The rows come from 5 hidden closed curves, with some noise, and rows from the same curve form a group. Each curve winds through 6 dimensions. The rows are also pushed far along 4 directions, which tell nothing about the answers.
(in the rows, 128 means zero)
Some rows, each with its group after it:
[149 122 149 179 142 148 191 124 171 158 139 172 141  94 218  37  59]
nulad
[149 158 123 113 165 115 164 128 163 128 158  94 108 120 152 114  97]
zokob
[ 93 135 146 137  87 100  81 105  90  94 121 114 129 163  90 201 155]
zokob
[136 159 118 102 163 144 130 144 109 155 133 123 184 122 124 106 131]
nerel
[119 144 173 153 114 111 153 104 147 129 167 100 102 152 161 141  86]
pali
[113 126 107 112 135 163 133 137 132 150 113 129 153 139 132  90 118]
Keto
[132 118 136 181 119 141 157  78 127 141 114 193 153 115 171 106 101]
nulad
[166 171 143  92 179 131 191 112 172 122 164  54 106 138 168 115 105]
zokob
[120 103 116 155 107 143 139 117 118 134 103 185 126 119 151 114 123]
nerel
[109 129 156 176  96  55 111  85 136  81 149 128  84 151 110 204 121]
zokob
[129 115 132 172 114 113 142  98 108 138 127 208 155  89 164 126  98]
zokob
[135 115 140 101 129 152 136 136 131 126 125 100 116 117 154 120 134]
nulad
[122  77 161 161  90 137 142 121 134 137 138 165 115 121 134 105  99]
pali
[113  85 170 172  94 128 131 141 157 120 149 130  71 131 146 125 108]
Keto
[ 83  86 150 181  72 102  72 127 123 113 111 140  72 158  92 180 146]
nulad
[133 113 130 138 149 183 141 138 115 188 121 175 183 105 152  70 119]
Keto
[110 105 154 138  99 101  99 154 153 112 143  81  42 142 121 164 131]
nulad
[161 139 126  69 182 178 171 134 174 139 153  56 124 139 129  87 129]
nulad
[151 176 164 171 122  59 141  70 123 108 155 127 111 108 185 181  93]
nerel
[146 167  88  85 165 143 141 133 108 135 110 125 170 120 129 114 141]
nerel
[148 168 127 116 152 129 158 110 114 157 149 136 165  99 185 116  94]
Keto
[141 183  99 130 172 115 162 107 123 143 130 151 176 120 160 110  99]
nerel
[149  88 123 149 137 150 149 133 149 155 130 177 130  94 131  80 113]
nerel
[126 149 148 188 123 114 177  90 139 123 138 167 136 122 195 103  58]
pali
[123 115 117 141 140 164 122 139 103 156  99 181 195 124 111  83 140]
zokob
[127 146  96  74 139 143 117 150 119  98 107  95 152 139 100 125 161]
Keto
[128 109 136 144  82 119 103 111 145 109 140 123  83 140 106 162 146]
zokob
[112  79 120 190 101 141 128 115 132 135  96 212 125 116 136 104 118]
zokob
[129 102 128 154 149 130 131 119 117 154 104 188 173  88 151  95 106]
pali
[147 165 107 116 156 123 137 104  93 136 120 160 196 100 141 127 128]
zokob
[131  93 127 159  90 143 103 145 136 148 124 160  92 110 134 118 142]
nulad
[122 104 122 155 130 156 121 140 124 173 118 180 157 126 117  90 132]
Keto
[109 114 100 107 122 162 106 180 120 131 101 134 158 131 100  83 140]
Keto
[137 138 138 117 135 127 137 101 152 107 139  80 104 155 115 150 139]
nulad
[138  97 138 161 116 135 162 101 148 134 139 174 110  97 173 112  93]
zokob
[155 173 114  85 171 138 144 110 127 154 140  95 153 122 152 131 138]
pali
[125 109 122  77 143 180 110 178 120 134 101  96 159 133  97  88 166]
nulad
[138 119 159 130 148 122 185 119 197 120 187  80  62 130 167 114  74]
zokob
[112  50 114 129  89 181 120 170 136 153 118 167  89 100 129  84 118]
zokob
[138 141 147 145 122 107 154  99 139 104 131 112  95 132 159 144 103]
nerel
[137 140 122 102 167 165 170 168 157 155 152 113 161 124 146  50  96]
Keto
[123  65 168 185 100 134 150 143 173 153 163 161  79 117 136  85  75]
nerel
[132 144 123 114 112 128 119 118 131 120 137  97 102 158 109 158 157]
pali
[129  85 128 151 122 149 148 131 156 145 131 164 103 121 140  99 120]
nerel
[170 150 134  84 184 166 204 102 158 144 153  95 144 102 194  82  89]
nulad
[119 131 129 117 116 134 112 105 112 130 121 113 120 133 140 160 137]
Keto
[134 167 145 125 137 122 141 123 116 130 133 104 140 132 160 129 111]
nerel
[126 108 119 128 124 153 122 168 145 158 141 134 103 111 138  98 123]
pali
[127 129 115 122 142 146 136 112 142 136 117 118 128 145 128 123 137]
Keto
[151 149 142  86 175 146 164 133 180 148 172  44 105 153 133 106 120]
pali
[102  90 144 157  95  97 114  99 113 105 116 151  97 135 113 174 121]
nulad
[133 128 134 132 123 135 140 107 108 129 115 151 167 127 126 116 121]
pali
[134  84 130 151 116 155 148 158 175 158 145 145  88 125 128  71 108]
pali
[116 107 133 153 112 128 128 128 118 152 141 179 141 117 131 119 110]
nerel
[126  83 157 140 109 147 117 159 160 157 159 107  65 122 128 117 120]
Keto
[142 122 111 146 137 135 152 132 152 132 122 153 119 114 141  91 111]
pali
[130 106 139 104 115 140 116 163 156 150 164  82  69 118 130 124 116]
Keto
[138 184 113 142 128 116 144  79 109 127 121 143 148 137 163 152 126]
pali
[129 134  93  28 153 162  93 180 133 108 119  30 110 171  47 150 217]
nerel
[138 159 126  99 147 113 131 110 106 124 131 105 142 117 143 156 123]
nulad

New rows. What belongs after each?
[135 117 158 138  85 112 120 124 174 117 184  80  53 141 119 154 117]
zokob
[126 116 152 164 100 112 123 131 165 111 139 115  81 144 135 127 121]
nulad
[123  92 112 143 105 161 111 134 101 142  89 186 142  95 145 111 141]
Keto
[123  82 163  98 107 134 117 155 153 136 171  77  66 126 120 144 127]
pali
[112 113 132 125 125 133 127 123 115 108 103 125 120 148 116 145 148]
zokob
[118 109 113  98 101 141 102 145 126 112 123  97  86 133 103 153 152]
zokob
[125 124 119  93 154 111  87 138 120 110 109  89 140 133  70 157 169]
pali
[117  92 110  87 135 160 116 164 113 126 109 125 133 124  90 120 157]
zokob
[103  93 157 179  85 102 107 133 139 123 127 135  55 128 154 155 114]
nulad
[137 115 104 121 146 139 120 135 147 138 121 125 113 133  86 119 145]
nulad
[153 144 131 123 135 127 131 125 132 135 144 125 149 123 116 123 141]
zokob
[126 125  97  97 145 174 105 176 118 137  92 119 157 118 108  86 154]
Keto
[112 114 149 143  95 136 136 124 138 128 142 117  86 135 159 130 100]
zokob
[143 121 124 124 134 145 138 138 136 144 134 144 159 120 112  87 122]
nulad
[126 132 110 102 157 148 142 131  99 133 109 146 171 109 137 116 125]
zokob
[108 165 119 113 114  98  85 118  76 103 109 114 156 148  93 189 159]
zokob
[104  76 134 113  97 178 103 162 118 163 126 136 127 132 106 107 143]
Keto
[137 147 104  33 167 172 114 188 119 141 136  50 154 137  78 107 165]
zokob
[140 121 151  46 151 151 163 177 197 109 196   5  68 164 102 110 128]
Keto
[134 146 129 105 124 117 122 137 121 123 139  98 109 131 136 152 142]
nerel
[140 126 157 106 152 125 178 101 159 137 178  76  77 123 168 144  77]
nulad
[119 162 135 124 112 119 120 110 107 119 131 104 130 142 143 158 123]
zokob
[122 124 135 121 108 152 125 144 122 144 133 119 122 129 140 113 119]
zokob
[134 109 140 142 108 115 110 127 129 114 130 128  88 119 122 162 151]
Keto
[149 169 117 112 161 142 158  93 108 137 116 131 166  96 197 121 110]
Keto
[122 168 132 116 143 109 134  83  98  90 102 105 149 158 136 180 148]
zokob
[107 113 118 143 114 154 128 114 119 157 108 165 148 130 150 105 111]
Keto
[135 123 124 121 134 143 134 123 105 154 123 154 149  97 153 116 115]
nulad
[120 164 125 123 150 104 133 122 118 117 131 110 139 140 131 144 115]
zokob
[134  94 138  88 130 169 148 143 145 129 141  99 101 122 133 115 132]
zokob
[104 117 126 182 139 137 160 103 112 147 106 212 171 105 183  92  72]
zokob
[145  74 113 126 144 177 148 165 176 175 140 145  98 108 111  56 114]
nulad
[136 136 139 124 106  82  79 128 120  93 130  88  92 138  77 196 175]
nerel
[115 117 139 166  91 103 137  94 126 107 122 156  91 135 156 161 114]
nerel
[ 91  23 162 142  31 160  79 199 154 140 153 117  21 146  79 121 138]
zokob
[129 137 138 136 109 114  98 102  85 104  93 134 147 129 114 170 163]
nerel
[125 131 136 120 142 103 144 101 129 105 124 109 120 134 131 152 111]
nulad
[131 114  94  90 148 154 110 152 116 140 116 136 161 129  66 116 166]
nerel
[109 124 128 134 128 129 135 153 159 142 149 117 101 155 126 115 122]
nerel
[141 100 144 145 120 143 138 134 129 159 147 165 123 102 147 113 125]
Keto
[133 179 163 170 114  86 151  60 115 121 159 136 140 124 195 167  82]
nulad
[122 152 130 152 126 127 150 128 115 134 127 161 164 104 190  95  78]
Keto
[129 138 154 170 109  96 135 109 159 102 138 116  93 143 154 137 110]
nulad
[105 120 134 182 114 121 113 107 109 139 101 173 135 131 144 136 118]
nulad
[125  60 126 148  92 187 125 169 136 185 143 200 134  78 140  54  99]
zokob
[132 212 142 176 151  58 152  52 122 108 137 124 143 139 188 175  81]
nulad
[128 127 133 125 118 122 138 118 133 139 152 133 120 130 137 135 115]
Keto
[143 135 125 141 134 125 146 110 109 145 135 178 169  92 159 116 103]
zokob
[126 124 103  76 163 174 148 159 132 147 134 107 142 108 137  86 107]
zokob
[143 129  79  87 186 167 128 150 127 128  69 124 180 127  91  78 167]
nulad
[140 148 154 127 144 121 172 148 160 125 178 101 120 119 170  96  80]
Keto
[115  88 159 162  86 119 108 154 165 120 139 107  47 150 119 140 141]
nerel
[143 145 138 132 132 147 142 115 128 150 141 132 150 118 156 109 114]
nulad
[113 108 153 155 110  77  93 101 146 117 137 110  77 149 105 190 143]
pali
[145 171 121 150 158 114 155  65 104 141 118 171 183 123 166 145 127]
Keto
[144 119 125  85 142 165 137 166 136 167 156 110 133 103 135  90 120]
Keto
[122 164 145 188 127  77 125  69 107 110 116 163 157 137 138 165 110]
nerel
[118 144 107 139 142 136 131 105 126 123  95 140 152 144 135 123 133]
Keto
[126 113 127 167 110 129 120 142 101 135 113 200 161  98 140 109 128]
Keto
[137 142 157 134 102  90 121 135 162  95 157  74  70 137 144 153 126]
nulad
[135 130 123 147 123 156 125 121 121 150 114 160 157 120 139 103 136]
nulad
[ 90 115 146 159  77  83  82 137 121  83 130 113  83 152  89 184 133]
pali
[115 144 110 103 126 135 103 163 111 114 113 109 152 132 108 119 140]
Keto
[134 168 113 170 119  93 101  78  77 118  94 194 200 125 114 164 157]
zokob
[102  80 137 140  91 154  95 159 109 118 103 158 135 137  90 121 163]
Keto
[107 104 166 204  86  87 129 114 142 129 139 160  62 113 191 146  79]
nulad
[116 100 157 142 115 131 132 106 148 124 136 112  92 145 140 144 124]
pali
[135 154 103  82 160 147 133 104  95 111  97 115 173 127 124 146 159]
zokob
[134 120 155 133 136  96 130 117 167 140 164  89  81 137 129 149 116]
pali
[125 128 111 124 145 132 127  91  95 134 100 155 154 120 124 150 133]
nulad
[156 131 139  82 152 163 136 149 128 135 131  80 136 116 129 108 146]
nerel
[140 118 100  80 141 172 109 153 101 127  83 126 171 113 109 104 179]
nulad
[113 135 136 147 152 127 161 112 131 133 133 146 148 123 163 111  80]
zokob
